The rows of a group lie close to one hidden flat surface of 13 dimensions, which passes through zero. Surfaces can cross.
In the rows, 100 means zero.
Known rows, each followed by its group:
[103,96,115,119,75,106,134,110,102,106,101,88,62,83,85,109,93,92,86,105] => kuzop
[90,93,102,99,81,112,114,71,134,82,120,126,97,97,83,71,93,111,118,51] => Seres
[119,82,73,101,108,105,133,86,136,66,73,106,93,91,120,55,48,73,117,136] => fibag
[131,96,83,82,84,119,130,108,90,95,138,121,77,61,96,91,83,96,91,113] => kuzop
[127,110,112,114,96,129,133,99,96,91,143,106,70,134,112,91,94,101,70,103] => fibag
[114,120,129,103,111,125,95,90,135,71,91,87,106,66,83,96,107,122,85,115] => Seres
[114,98,107,103,105,128,58,103,93,88,108,100,112,125,110,111,101,68,141,65] => kuzop
[127,73,98,114,75,121,124,109,82,111,85,79,60,70,111,124,80,94,126,123] => fibag
[99,111,135,44,126,105,93,106,126,107,67,107,111,92,83,113,135,125,73,114] => kas
[128,106,99,78,92,99,90,113,92,82,100,97,88,56,108,86,110,134,92,108] => Seres
[109,92,102,111,93,90,72,89,95,117,129,101,123,80,108,81,94,103,86,130] => Tola
[95,151,73,94,92,96,111,88,96,77,95,107,96,86,93,83,94,81,111,57] => Fuzuk
[90,51,109,84,91,84,102,136,96,62,115,87,104,103,79,101,119,131,116,79] => kas
[78,133,86,121,94,68,96,109,93,136,73,80,113,131,126,123,84,66,97,82] => gesel
[99,104,86,59,107,86,81,116,82,116,122,120,136,87,98,111,121,115,63,113] => Tola
[105,51,103,107,112,136,85,107,131,51,121,110,95,69,90,88,109,119,119,104] => Tola
[116,114,73,127,122,146,90,101,120,96,143,110,125,74,115,116,76,89,123,88] => gesel
[65,75,86,146,96,127,109,91,127,110,123,88,122,104,93,104,97,70,92,102] => Seres
[78,91,119,38,99,66,82,137,119,88,107,88,108,73,103,89,132,97,88,112] => kuzop
[90,132,92,118,102,74,105,105,80,123,68,86,78,117,92,74,107,74,101,76] => Fuzuk
[58,121,110,80,125,59,72,106,103,103,73,111,90,118,104,100,146,119,87,81] => gesel
[133,93,110,98,80,103,73,113,70,72,61,93,68,106,106,93,102,81,102,102] => kuzop
[101,67,64,99,77,65,82,132,81,134,119,108,121,77,125,128,75,113,112,97] => Fuzuk
[96,71,117,96,98,82,97,109,105,100,122,104,127,138,90,112,88,111,128,72] => Fuzuk
[110,78,81,101,93,82,111,96,82,96,109,94,104,75,102,88,68,91,130,139] => gesel
[37,72,65,98,97,76,97,110,156,103,117,110,127,53,110,104,98,107,113,80] => kas
[123,92,110,97,108,126,98,113,81,94,66,72,48,90,121,91,120,93,137,105] => Tola
[111,121,83,109,81,123,109,75,78,118,118,99,95,104,137,100,100,106,62,122] => kuzop
[114,101,85,116,87,112,84,110,87,67,133,88,97,79,101,83,99,107,138,54] => Fuzuk
[88,107,107,96,127,119,133,105,129,86,114,93,141,135,81,132,99,126,106,69] => Fuzuk
[123,88,84,67,104,119,121,142,84,135,113,89,116,94,100,100,119,113,82,87] => gesel
[109,92,101,139,88,119,100,79,119,108,135,104,82,61,98,69,85,103,112,103] => Fuzuk
[134,154,94,74,144,93,124,77,72,103,56,115,99,94,66,72,100,122,108,113] => fibag
[136,146,150,77,65,66,75,80,83,110,137,104,107,131,117,94,86,129,102,68] => Fuzuk
[94,109,103,128,134,87,100,87,58,105,79,90,68,118,72,63,122,86,116,121] => kas
[108,108,107,99,118,105,118,104,105,100,103,58,128,104,121,126,86,120,118,129] => Fuzuk
[105,105,104,125,123,95,80,109,123,104,77,100,104,81,87,107,85,99,115,99] => Seres
[101,99,128,82,106,70,64,97,78,79,71,88,115,170,119,88,114,94,97,108] => kuzop
[117,79,121,94,93,143,95,64,115,78,123,121,115,105,81,101,84,78,126,107] => Tola
[94,93,60,144,107,112,74,114,81,101,95,83,102,89,119,90,111,99,104,88] => kas
[151,53,102,105,140,126,106,120,70,91,86,112,89,146,74,64,103,102,103,120] => gesel
[82,113,105,104,85,52,131,111,133,116,109,90,104,116,115,94,67,107,99,81] => fibag
[98,84,115,135,77,132,93,105,121,83,94,77,129,147,106,133,89,81,78,80] => kas
[87,50,128,76,99,26,100,101,114,89,110,124,122,135,89,108,65,143,141,103] => fibag
[92,152,101,99,156,118,66,81,105,103,135,140,78,110,118,81,134,99,104,82] => gesel
[110,70,62,84,124,89,70,121,70,95,99,106,109,94,127,68,111,93,102,140] => gesel
[108,123,137,69,104,112,102,64,115,87,123,110,106,91,96,104,108,130,97,120] => kuzop
[115,75,112,55,82,123,104,100,78,140,116,109,69,74,101,85,128,89,112,108] => gesel
[66,104,97,87,65,37,67,104,116,69,72,68,148,111,137,115,77,89,101,102] => kas
[75,97,101,95,107,57,92,96,77,101,121,95,91,120,120,91,103,89,123,123] => gesel
[102,125,109,113,97,70,74,74,116,51,51,80,132,108,113,92,78,126,95,116] => Tola
[118,92,119,93,95,103,116,118,100,129,50,92,90,89,82,148,88,98,97,119] => kas
[96,86,129,83,62,89,96,79,91,101,157,117,102,125,112,114,92,105,103,98] => fibag
[107,81,99,96,102,112,108,131,106,85,172,122,96,81,87,113,103,106,77,106] => Tola
[62,65,76,114,119,76,93,153,77,117,97,133,44,112,109,150,126,97,89,95] => gesel
[132,60,49,107,91,117,135,161,82,83,101,96,103,122,91,76,86,83,76,68] => kuzop
[121,69,92,71,133,109,121,133,67,91,115,121,92,114,96,138,98,103,93,155] => Seres
[124,118,84,96,107,121,125,94,110,101,88,101,75,66,114,79,94,118,95,109] => fibag
[107,137,117,81,98,69,77,80,91,122,88,108,123,89,89,102,93,100,92,116] => Tola
[106,107,116,123,75,90,65,102,88,130,67,99,81,80,94,131,103,114,109,70] => Fuzuk
[110,92,73,84,95,114,104,96,73,93,140,134,91,84,107,102,105,112,91,109] => Seres
[122,144,102,76,105,86,111,89,83,121,86,87,84,50,104,89,95,116,125,116] => Fuzuk
[88,120,127,141,89,101,113,56,109,80,75,49,104,114,79,39,123,126,80,99] => gesel
[134,74,93,80,102,85,99,110,69,73,79,88,97,96,117,90,79,106,124,151] => Tola
[100,132,103,83,120,98,147,77,100,107,106,115,120,113,38,82,88,81,116,78] => fibag
[93,121,133,96,119,121,67,40,100,80,87,127,114,83,61,122,116,107,112,128] => Seres
[84,69,130,75,84,78,111,95,99,85,112,95,102,142,108,111,90,62,94,152] => kas
[112,120,119,89,98,133,119,79,95,105,91,102,88,121,90,107,115,108,98,80] => Tola
[126,67,93,87,119,122,137,122,83,93,106,100,94,93,70,105,101,125,119,106] => fibag
[95,70,93,102,113,95,124,97,118,89,127,116,122,100,77,107,71,106,126,106] => kuzop
[97,72,121,62,96,88,98,90,121,92,131,110,117,93,87,58,101,90,106,124] => Seres
[101,149,95,140,125,85,130,95,128,76,74,79,101,106,87,81,79,125,101,75] => Tola
[77,142,120,100,130,49,84,71,109,87,68,135,87,139,88,91,94,94,108,95] => gesel
[116,89,104,120,78,147,127,133,107,94,131,99,89,113,98,161,93,109,68,73] => gesel
[82,127,88,110,136,98,119,105,120,145,86,76,115,85,103,88,115,121,91,104] => Fuzuk
[119,118,122,127,121,116,62,111,96,115,109,75,110,78,94,92,133,137,79,103] => Tola
[119,90,101,76,93,98,105,79,65,107,109,113,87,93,121,107,101,124,89,158] => kuzop
[48,99,119,102,101,58,148,92,109,91,117,95,74,98,51,75,115,97,109,98] => kas
[121,136,104,97,92,97,113,111,102,64,122,84,115,104,116,117,88,132,65,102] => kas
[126,126,78,95,82,109,161,113,87,76,109,110,25,50,107,116,62,81,115,116] => Tola
[124,112,145,88,73,82,92,58,114,90,137,112,117,111,105,96,58,113,124,106] => Fuzuk
[74,87,85,107,114,62,69,98,99,98,130,151,118,97,78,103,97,104,88,105] => fibag
[142,81,134,73,93,115,82,102,47,100,46,72,70,115,112,121,113,96,136,134] => Tola
[82,76,93,60,72,64,99,75,64,91,91,125,105,157,114,101,95,86,130,85] => Seres
[73,92,104,109,115,113,88,96,121,125,55,104,100,107,105,118,127,94,49,132] => Fuzuk
[93,80,122,104,88,90,118,116,114,120,112,106,72,97,87,114,97,104,109,87] => fibag
[73,91,82,133,80,134,80,60,128,104,117,107,118,98,130,95,100,82,87,99] => kuzop
[70,85,79,96,75,90,79,74,119,57,98,115,105,39,80,58,108,81,94,114] => kas
[123,118,139,120,85,98,86,82,117,69,81,99,85,113,86,95,83,129,132,51] => Seres
[107,74,78,121,113,129,134,133,109,85,139,105,93,73,66,104,108,148,100,63] => kas
[112,83,125,108,124,141,73,107,89,132,114,106,74,50,73,116,138,102,103,132] => Seres
[79,61,86,99,66,83,89,88,117,65,73,85,125,91,115,94,79,86,120,110] => Seres
[72,97,129,70,97,81,72,69,120,127,93,103,120,89,103,118,93,69,161,106] => kuzop
[93,102,59,69,116,81,89,110,87,98,127,117,107,69,120,62,118,115,96,109] => kas
[99,69,64,80,116,101,68,93,70,106,101,134,116,61,95,97,118,120,114,124] => fibag
[100,103,129,62,88,119,81,83,111,66,136,111,122,96,86,98,120,102,94,95] => fibag
[88,118,117,148,118,114,108,94,65,131,70,79,92,134,73,158,111,94,106,101] => Seres
[105,101,126,72,107,88,96,95,109,90,99,109,95,76,78,105,99,109,124,109] => kuzop

New rows. What belongs after each?
[104,90,98,86,140,94,80,87,110,106,112,111,147,136,98,69,80,70,152,95] => gesel
[95,95,112,118,76,133,124,78,115,111,133,116,57,65,86,107,97,98,116,85] => kas
[100,120,125,134,114,113,88,103,126,77,90,112,74,112,78,97,98,64,73,103] => fibag
[90,114,97,85,113,79,99,114,110,146,57,103,101,54,78,134,94,105,142,78] => gesel
[116,171,52,111,96,112,93,130,87,156,64,89,104,65,135,128,100,92,47,75] => gesel
[72,107,56,112,94,122,106,122,118,126,80,75,95,45,116,89,141,119,71,71] => Seres
[64,112,98,105,99,108,67,111,124,114,93,97,113,112,124,125,132,93,81,61] => gesel
[111,59,126,95,88,134,136,119,61,89,111,67,80,125,78,132,133,125,94,117] => Seres
[137,93,138,128,116,136,144,120,83,73,122,81,80,144,66,128,99,130,88,101] => kas
[139,181,125,78,75,122,135,73,98,65,104,52,131,71,87,119,90,145,96,84] => fibag
[111,88,126,73,95,109,101,96,106,113,111,114,85,93,112,127,96,109,121,110] => kas
[114,109,107,101,127,114,98,104,97,120,108,105,128,95,64,111,107,113,99,92] => Tola
[128,50,103,144,127,130,98,105,120,64,40,70,149,134,51,59,94,122,99,92] => gesel
[115,110,95,120,110,116,60,81,109,50,85,122,95,77,95,89,97,111,108,96] => kuzop
[89,99,108,95,92,111,132,106,159,122,66,95,71,89,110,92,84,67,105,84] => Seres
[99,106,87,62,99,101,119,128,92,144,104,94,105,82,99,95,128,113,78,79] => gesel
[97,106,115,82,114,105,125,86,99,137,106,141,68,113,67,98,107,98,126,67] => Seres
[108,84,111,116,114,81,107,126,110,90,118,119,76,106,96,108,89,131,84,107] => fibag
[76,102,74,96,115,107,126,92,96,124,130,120,124,121,69,78,105,62,100,77] => fibag
[130,147,86,111,87,136,55,54,78,121,93,92,159,81,118,111,88,80,74,130] => Tola
[118,53,113,125,122,133,120,126,87,43,129,84,87,112,84,127,105,122,87,154] => kas
[112,109,67,86,113,104,102,88,75,94,60,84,128,93,101,88,93,83,119,121] => fibag
[68,110,89,140,108,86,117,96,118,110,120,109,102,119,96,122,69,78,122,76] => gesel
[101,90,54,87,132,104,90,152,104,137,32,96,156,106,74,93,127,97,41,75] => kas
[105,62,91,89,109,123,116,110,63,100,84,116,72,81,79,149,117,117,117,124] => Seres
[82,102,112,124,100,113,115,72,115,129,112,111,94,110,81,107,86,61,112,105] => Seres
[86,112,110,41,94,96,87,112,104,105,75,68,123,93,111,83,133,74,104,89] => fibag
[135,116,93,82,136,118,129,84,68,109,125,138,88,127,59,36,112,95,85,101] => kas
[120,86,84,119,132,80,126,157,72,97,64,44,144,157,82,93,103,134,75,95] => gesel
[75,93,79,91,102,110,170,112,114,89,110,82,120,129,93,101,102,105,67,100] => Seres
[77,113,90,123,110,120,104,112,103,133,78,76,88,89,86,112,128,97,132,39] => Fuzuk
[70,98,97,65,117,68,39,133,98,86,70,117,97,87,129,144,140,117,91,103] => gesel
[63,77,130,62,79,128,123,81,106,142,86,76,77,86,76,80,170,99,97,85] => Seres
[76,85,93,134,118,108,72,104,132,107,77,81,125,88,103,103,112,114,102,93] => Fuzuk
[102,99,101,72,140,74,105,92,103,103,103,108,126,109,76,55,101,112,131,102] => gesel
[92,105,92,138,105,90,75,117,89,111,78,99,83,94,104,118,101,83,85,108] => fibag
[74,67,140,62,78,116,88,103,148,115,51,72,81,67,90,93,125,56,147,79] => fibag
[63,114,73,109,113,76,85,77,86,132,89,113,127,102,93,104,103,74,103,112] => Seres
[111,155,108,112,116,111,122,82,143,104,126,101,110,59,83,72,84,99,67,117] => Seres
[98,95,103,73,91,101,114,84,112,135,129,112,111,76,105,113,83,104,138,93] => Fuzuk
[85,110,81,71,93,100,97,116,124,78,94,71,144,68,106,91,105,82,95,94] => fibag
[72,81,96,136,79,87,86,133,87,139,121,87,81,127,128,125,113,76,77,88] => fibag
[81,107,95,54,86,116,100,75,133,93,74,114,91,53,110,79,127,106,92,95] => Seres
[119,95,130,109,145,119,49,90,85,65,119,88,99,106,113,105,113,111,161,125] => gesel
[115,104,125,94,71,107,114,84,110,109,136,124,53,75,112,102,90,119,94,104] => fibag
[97,84,99,91,87,61,139,127,98,83,121,90,97,102,98,99,79,104,73,139] => kuzop
[105,102,77,98,112,101,109,108,86,89,77,77,88,61,106,88,98,90,123,131] => Fuzuk
[78,47,117,79,111,126,70,97,139,121,125,121,105,107,142,136,108,97,133,112] => kas
[98,85,105,122,85,132,83,92,97,122,77,85,85,80,108,127,110,93,117,98] => kuzop
[91,72,89,97,112,69,98,117,111,97,116,102,145,128,105,107,80,115,101,105] => Fuzuk
[105,131,93,102,106,99,89,91,124,99,50,109,104,61,70,84,89,90,126,59] => kuzop
[88,149,106,123,80,79,86,100,85,122,131,101,100,89,98,130,108,117,66,80] => fibag
[116,116,140,149,99,83,113,98,128,93,116,76,112,142,77,81,59,95,114,70] => Seres
[121,55,127,78,105,142,87,93,97,71,121,111,84,105,87,68,141,120,93,115] => gesel
[105,113,84,78,114,77,105,100,105,84,115,107,146,107,103,96,71,101,110,106] => kuzop
[127,93,129,79,92,89,59,125,73,98,69,73,83,90,113,101,128,125,111,102] => Seres
[91,116,130,131,116,101,99,120,98,98,93,86,98,134,64,127,114,93,87,75] => fibag
[87,69,82,92,76,73,101,91,134,101,106,125,87,62,126,82,62,91,116,121] => fibag
[85,131,78,89,137,93,142,126,107,112,91,88,125,123,65,70,105,64,86,75] => fibag
[104,53,88,110,106,101,108,104,76,126,47,79,98,114,102,89,125,160,100,103] => Tola
[114,100,77,102,95,128,128,109,86,90,124,114,69,77,92,95,104,96,84,101] => Fuzuk
[101,131,104,83,96,92,72,109,86,91,131,101,106,134,111,63,137,106,88,39] => Fuzuk
[86,78,120,110,121,79,67,87,136,135,91,111,119,91,99,69,111,125,85,123] => Fuzuk
[69,81,81,108,99,103,79,109,104,127,84,100,89,84,110,96,131,92,94,86] => gesel
[92,122,116,125,82,109,111,94,105,94,80,43,111,89,97,100,115,112,75,105] => Seres
[79,63,95,98,134,132,83,115,137,99,71,109,120,82,74,108,134,106,81,108] => kas
[89,40,102,89,76,131,121,117,81,115,110,96,66,119,96,111,137,107,114,71] => Seres
[112,83,121,101,67,130,85,74,122,58,90,110,95,117,96,74,96,75,92,85] => kuzop
[98,90,46,94,81,120,118,101,95,91,126,86,136,74,122,92,84,83,98,110] => fibag
[109,129,146,71,109,104,74,58,132,73,63,117,89,87,83,78,109,100,110,104] => fibag
[110,119,127,92,106,130,105,62,134,78,96,123,91,68,77,101,96,106,89,123] => kas
[101,109,100,113,98,97,97,102,109,133,128,118,98,97,100,87,107,123,66,85] => Fuzuk
[89,97,114,117,102,107,61,106,119,86,90,112,94,49,69,127,117,109,97,95] => fibag
[93,53,128,84,59,106,130,64,105,118,85,88,106,128,103,106,94,103,83,142] => kuzop
[104,86,137,123,97,60,66,79,132,80,97,128,129,133,80,87,73,124,73,109] => Fuzuk
[92,137,112,101,67,85,138,87,109,113,86,57,99,104,105,74,97,93,80,91] => Seres
[117,104,89,123,139,92,91,142,80,126,90,67,95,81,96,89,100,84,131,111] => Tola
[67,94,100,126,77,65,72,105,127,119,132,125,85,87,126,112,93,103,77,91] => fibag
[115,75,74,119,65,102,119,107,77,67,115,100,99,92,76,77,80,78,85,102] => kas
[117,91,113,108,83,104,112,86,86,133,112,101,58,81,101,74,106,112,101,115] => Tola
[61,115,101,99,113,96,120,87,124,146,114,99,99,84,76,79,125,106,122,57] => gesel
[113,96,99,139,146,103,95,140,70,110,48,92,71,152,85,113,128,117,79,87] => gesel
[63,79,116,81,88,57,91,66,92,97,108,93,98,130,108,44,121,84,113,124] => gesel
[107,135,102,99,112,98,98,57,107,94,127,125,93,94,112,75,82,104,120,106] => kas
[91,90,135,87,102,64,93,114,99,114,92,97,95,126,89,116,109,116,111,88] => fibag
[83,97,101,148,92,88,117,56,111,83,128,126,81,96,96,103,63,103,99,138] => kuzop
[96,103,109,33,95,82,111,97,104,102,178,120,132,132,123,94,89,81,114,100] => gesel
[122,146,166,71,117,94,69,71,111,126,105,86,98,99,105,65,133,148,101,97] => Fuzuk
[140,135,140,109,95,120,80,59,81,73,106,94,102,160,127,98,81,81,94,125] => kas
[107,81,88,119,69,135,69,73,40,115,122,97,108,104,115,136,113,97,113,111] => fibag
[105,116,67,115,139,93,111,104,104,95,115,112,134,128,99,76,83,107,87,96] => kas
